There are 11 hidden switches. A switch that is on adds its own fixed numbers to the row, and there is some noise. The rows also spread widely along 13 directions, which tell nothing about the answers.
(in the rows, 100 means zero)
Known rows, each followed by its switches (1 for on, 0 for off):
[109,99,90,75,44,70,111,82,80,69,92,105,90,110,75,105,85,95,105,130,96,93,77,117,94,124,75,110,94,92] => 1 1 1 0 1 1 0 1 1 1 0
[99,104,97,102,76,63,101,77,86,72,79,88,102,74,78,101,115,106,131,99,112,126,83,114,112,108,103,72,89,115] => 0 0 1 0 1 0 0 1 1 1 1
[99,115,109,94,106,80,94,111,89,61,116,69,101,103,117,122,95,90,115,137,120,119,123,115,123,97,117,105,76,55] => 0 0 1 0 0 0 1 1 1 1 0
[75,94,122,108,113,82,100,111,84,67,84,98,94,97,97,91,82,91,113,83,88,101,112,102,102,83,90,117,113,102] => 0 1 0 0 0 0 1 1 1 0 0
[120,83,124,111,125,107,94,108,104,87,94,91,103,64,96,102,123,124,112,101,122,91,109,81,107,103,110,99,92,89] => 0 0 0 1 0 1 1 0 1 1 0
[122,92,103,105,92,89,92,101,114,96,94,96,71,98,143,112,82,104,106,96,94,114,110,100,104,83,126,102,83,136] => 1 1 1 0 1 0 0 1 1 1 1
[144,91,86,103,90,71,75,99,109,112,135,105,121,117,101,135,82,107,89,108,89,72,96,98,83,104,76,145,76,101] => 0 0 1 1 1 1 0 0 1 1 1
[113,92,93,113,81,83,98,103,79,100,102,114,111,79,91,108,118,114,74,109,79,68,77,98,81,122,89,110,98,75] => 1 0 1 0 1 1 1 0 1 1 1
[87,118,82,99,74,128,127,80,126,121,136,113,111,98,97,117,81,67,87,107,81,70,96,83,85,117,134,110,86,98] => 0 0 1 1 0 0 0 0 0 1 1
[91,79,79,51,80,105,110,101,123,86,88,105,110,92,63,134,103,79,110,124,106,101,87,111,110,119,91,99,132,103] => 0 0 0 0 1 1 1 1 1 1 0
[87,100,102,101,98,82,102,99,84,98,99,90,70,88,106,66,99,101,120,98,106,129,121,113,123,100,110,86,119,102] => 1 0 0 0 1 1 0 0 0 0 0
[112,99,90,112,66,101,93,54,102,98,114,117,116,93,83,106,76,109,75,122,85,94,111,102,113,114,88,100,69,116] => 1 0 0 0 1 1 0 1 1 0 1
[85,98,77,115,95,73,104,114,97,119,100,102,82,107,110,92,100,91,105,84,88,103,79,92,77,92,116,117,131,107] => 0 0 0 0 0 0 1 1 0 1 1
[90,88,92,85,88,82,101,97,120,94,91,98,91,81,96,105,96,91,129,94,101,129,93,117,116,100,108,85,110,136] => 0 1 0 0 1 0 1 0 1 0 0
[67,56,83,99,97,93,98,98,114,94,48,122,76,73,79,80,107,96,114,67,89,123,85,115,113,99,85,87,154,138] => 0 0 0 0 1 0 0 0 1 1 0
[120,98,98,115,106,93,101,77,110,108,95,87,109,108,64,118,98,109,121,112,136,103,99,91,105,99,94,116,109,101] => 0 0 1 0 0 0 1 0 1 1 0
[123,87,95,101,77,86,107,88,79,94,64,97,81,94,90,97,115,127,108,118,122,95,64,100,86,115,93,90,112,100] => 0 1 0 0 0 1 1 0 1 1 0
[92,117,99,131,117,84,94,103,97,83,116,75,116,82,114,116,119,96,112,91,108,118,123,107,116,90,133,81,80,94] => 1 0 0 0 0 1 1 1 0 1 0
[96,108,71,124,57,91,112,85,111,95,82,110,119,89,83,130,112,95,88,103,86,91,45,100,66,114,104,89,80,111] => 1 0 0 0 0 0 0 1 0 0 0
[105,95,81,99,67,106,107,81,99,117,78,110,82,111,109,109,79,98,89,107,89,95,81,110,84,103,97,97,109,128] => 0 1 0 0 1 1 0 0 1 0 0
[98,108,124,80,81,99,117,98,108,55,81,89,100,85,84,121,92,86,122,118,110,103,100,99,103,101,107,101,89,96] => 1 1 1 0 1 0 0 1 1 0 0
[109,84,89,92,110,102,95,86,107,121,126,115,111,81,61,90,101,108,104,88,92,88,126,92,122,112,94,100,112,130] => 0 0 0 1 1 1 0 1 1 1 0
[103,92,93,109,82,85,96,112,113,112,119,108,68,94,129,78,85,99,90,119,85,103,108,90,104,102,125,124,104,78] => 1 1 0 0 1 1 0 0 1 1 1
[95,96,115,128,119,78,89,103,77,87,110,94,100,82,100,78,103,110,97,86,89,105,137,110,126,95,100,100,98,84] => 1 1 0 0 1 0 1 0 0 1 0
[115,107,95,80,94,77,97,108,96,80,96,73,107,106,114,142,101,90,116,114,120,114,106,120,107,93,112,94,101,102] => 0 1 1 0 1 1 1 1 0 1 1
[104,98,110,117,88,116,96,103,141,98,116,103,82,108,140,109,60,79,92,108,84,91,116,83,93,82,126,135,73,96] => 0 1 0 0 1 1 0 0 1 1 0
[93,89,73,91,70,98,110,85,100,86,65,99,98,126,68,121,83,82,98,132,119,109,87,111,93,109,79,115,139,79] => 0 0 0 1 1 1 0 1 0 1 0
[94,85,103,108,105,104,88,88,140,87,112,104,102,59,99,94,96,93,111,107,111,124,131,94,142,101,125,100,91,97] => 0 0 1 1 1 1 0 0 1 1 1
[80,94,84,78,100,96,108,124,102,96,97,111,122,81,66,115,118,80,89,96,86,87,90,109,106,110,100,97,132,89] => 0 1 1 0 0 0 0 1 0 0 0
[97,108,76,80,65,111,131,78,98,91,84,96,95,90,95,129,104,90,113,122,109,98,69,110,86,124,124,71,91,115] => 0 0 1 1 0 0 1 1 1 1 0

New rows, each followed by its switches (1 for on, 0 for off):
[68,96,83,128,85,90,94,45,100,80,98,117,125,80,53,92,88,89,85,96,90,126,135,123,153,109,86,82,102,103] => 1 0 1 0 1 0 0 1 0 1 1
[102,116,102,90,104,80,116,105,55,101,112,75,70,119,109,86,85,100,116,120,118,109,131,105,106,103,116,108,127,77] => 1 0 1 1 1 0 1 1 0 1 1
[116,89,103,91,105,100,101,121,105,90,108,96,105,74,108,120,116,107,93,116,99,91,105,92,99,111,120,99,98,84] => 1 0 0 1 1 0 1 1 0 1 1
[95,95,108,107,60,106,113,50,107,78,73,115,101,79,76,104,79,101,105,109,98,101,79,99,100,113,87,92,80,125] => 0 0 1 0 1 0 1 0 1 0 1
[117,109,80,124,129,89,79,103,84,128,107,76,121,101,121,133,122,112,93,82,97,99,122,121,104,87,113,77,102,116] => 0 0 0 0 1 1 0 0 1 1 0
[118,93,95,125,92,105,97,85,94,111,110,108,82,103,128,97,76,114,86,101,88,93,103,100,90,101,103,104,75,124] => 1 0 0 1 0 0 1 0 0 0 0
[102,97,87,105,98,96,96,108,100,105,96,108,111,79,108,121,103,98,80,91,73,90,93,112,98,98,109,91,93,118] => 0 1 1 0 1 0 1 1 1 0 0
[115,83,92,114,112,107,80,113,113,102,92,104,96,99,125,126,92,100,75,100,84,95,110,103,103,84,106,113,93,104] => 0 0 1 0 1 0 0 1 1 1 0
[117,108,114,78,88,100,105,90,118,93,129,103,114,87,78,111,84,88,116,96,92,89,112,93,112,103,105,104,67,132] => 0 1 1 0 1 0 0 1 0 0 0
[80,91,87,103,73,120,122,73,125,100,88,125,109,50,55,94,110,90,88,115,102,105,89,84,117,121,120,82,118,99] => 1 0 1 0 1 1 1 1 0 0 1
[87,108,71,81,80,97,105,108,121,105,116,97,101,122,110,138,74,69,94,123,83,109,106,118,96,100,114,111,108,101] => 1 0 0 0 1 0 0 1 1 0 0
[115,89,74,114,69,68,78,95,113,84,86,100,104,117,98,130,85,97,90,123,102,120,79,119,96,98,77,119,90,100] => 1 0 0 0 1 1 0 1 0 0 0
[82,108,91,112,105,94,97,123,118,108,120,97,110,106,124,124,90,71,89,90,75,85,111,98,88,86,120,128,111,81] => 0 0 1 0 1 1 0 0 1 1 1
[115,106,88,91,86,102,113,96,83,120,96,99,103,101,83,114,104,109,85,125,98,86,94,95,87,116,106,96,120,93] => 1 0 0 0 1 0 0 1 1 0 1
[122,106,108,131,119,97,82,101,95,105,124,98,117,76,120,114,109,114,76,88,81,83,132,92,110,90,122,100,69,102] => 1 0 1 0 1 1 0 1 1 1 1
[106,73,100,75,87,93,98,102,100,66,88,104,89,92,95,113,90,101,103,123,103,103,105,109,108,113,85,109,107,96] => 1 0 0 1 1 1 1 1 1 1 0
[105,100,132,104,104,91,113,95,70,77,65,79,71,83,94,72,112,115,131,96,127,112,107,84,102,94,112,86,120,101] => 0 0 0 0 1 1 0 1 0 1 1
[97,98,105,98,88,109,101,121,117,86,123,106,89,92,131,109,87,79,83,109,71,84,113,91,95,98,125,118,79,81] => 1 0 0 0 1 1 0 1 0 1 0
[71,102,115,77,93,110,117,109,96,82,116,118,123,79,49,92,92,77,86,110,69,66,116,90,109,117,92,117,115,62] => 0 1 0 0 1 0 0 1 1 0 0
[70,121,71,111,81,62,103,105,66,87,96,86,120,102,106,119,115,82,97,94,84,108,82,129,86,103,107,80,111,90] => 0 0 0 0 0 1 0 1 0 0 1
[111,83,83,100,84,120,105,91,130,114,102,116,94,88,86,105,100,99,84,123,108,96,96,75,103,112,118,108,114,101] => 1 0 0 0 0 1 0 1 0 1 1
[92,111,107,79,102,127,122,98,65,113,103,104,81,96,113,84,90,93,88,89,79,80,124,105,106,102,121,74,108,126] => 0 1 1 0 0 0 0 1 0 0 0
[104,108,91,98,108,80,91,112,128,98,142,86,103,103,121,131,91,87,121,102,98,114,121,102,110,90,130,111,76,117] => 1 0 0 0 0 0 1 1 1 1 0
[90,106,102,148,86,95,101,91,88,65,54,73,89,104,114,105,102,101,90,138,130,126,104,110,106,93,112,101,107,29] => 1 0 0 0 1 1 0 0 0 1 0
[81,77,71,113,68,91,90,81,133,107,84,126,92,115,107,116,57,80,86,99,77,109,81,109,88,91,82,130,118,129] => 0 0 0 0 1 1 1 0 1 0 1
[63,125,91,128,109,103,118,110,97,95,90,86,98,91,106,102,92,75,90,114,99,117,127,107,113,90,142,103,125,53] => 1 1 1 1 1 0 0 1 1 0 0
[106,117,87,119,73,84,114,72,76,94,83,89,122,125,63,122,97,92,99,105,113,79,79,108,81,109,80,110,109,85] => 0 1 1 0 0 1 0 0 0 1 0
[97,76,82,106,106,121,108,96,104,117,80,117,94,55,75,85,129,115,83,104,101,99,108,91,122,118,119,76,136,100] => 1 0 0 1 1 1 0 1 1 1 0
[104,109,91,101,74,81,105,94,85,107,129,103,70,106,129,82,81,95,107,105,88,96,95,94,90,101,121,111,82,109] => 0 0 1 0 0 1 1 1 0 1 1
[108,85,119,78,74,103,103,74,85,71,84,106,76,76,93,76,88,109,114,107,100,110,102,113,123,115,84,77,77,125] => 0 0 1 0 1 0 0 0 0 0 0
[115,81,95,118,108,74,72,117,93,95,103,102,83,103,130,99,82,113,89,100,85,108,117,110,103,87,90,120,95,107] => 1 0 0 1 1 1 0 1 1 0 0
[109,87,106,74,103,89,86,102,121,80,140,110,137,83,82,134,95,90,101,95,81,77,118,97,115,107,91,114,78,119] => 0 1 0 0 0 1 1 1 1 1 1
[121,112,73,118,97,75,70,97,106,112,135,95,123,106,125,138,88,98,83,102,75,103,109,124,106,91,106,101,52,119] => 0 0 1 0 1 0 0 1 1 0 0
[89,97,83,107,95,111,108,106,117,135,122,119,84,81,86,66,94,90,87,111,82,98,105,79,110,107,128,111,118,86] => 0 0 0 0 1 0 0 1 0 0 0
[85,86,98,64,83,91,110,112,107,92,108,112,88,91,82,94,92,77,114,94,84,87,98,105,105,110,94,116,126,106] => 0 1 1 0 1 1 0 0 1 1 0
[104,105,91,100,124,106,104,129,99,139,125,98,114,92,103,118,119,96,84,79,75,67,124,98,94,100,123,101,130,102] => 1 1 0 0 1 1 0 0 1 1 0
[103,87,126,86,118,99,100,139,97,82,107,101,88,102,99,90,84,92,103,107,98,83,119,80,97,91,97,141,116,71] => 0 1 0 1 0 0 0 1 0 0 0
[106,114,117,159,99,113,106,68,90,115,100,105,102,54,87,56,112,124,83,106,103,98,114,63,114,102,133,84,79,81] => 0 0 0 0 1 1 0 1 0 0 1
[112,98,97,102,82,95,100,80,105,93,103,101,112,86,77,109,103,103,105,105,97,92,95,95,102,108,97,97,81,112] => 0 0 0 0 1 1 0 1 1 1 0
[126,108,63,112,74,68,99,90,92,129,119,89,83,124,118,109,85,107,102,124,107,115,95,121,95,110,112,106,96,103] => 1 1 0 1 1 0 1 0 0 1 0
[115,91,101,113,95,91,91,97,110,89,102,102,107,104,104,118,89,101,89,103,95,95,109,94,102,94,101,115,89,103] => 1 1 0 0 0 0 0 1 0 1 1
[136,76,103,46,93,67,94,138,105,103,130,100,70,108,77,81,96,105,121,131,112,100,106,90,114,114,90,140,127,83] => 1 1 0 0 1 0 0 1 0 1 0
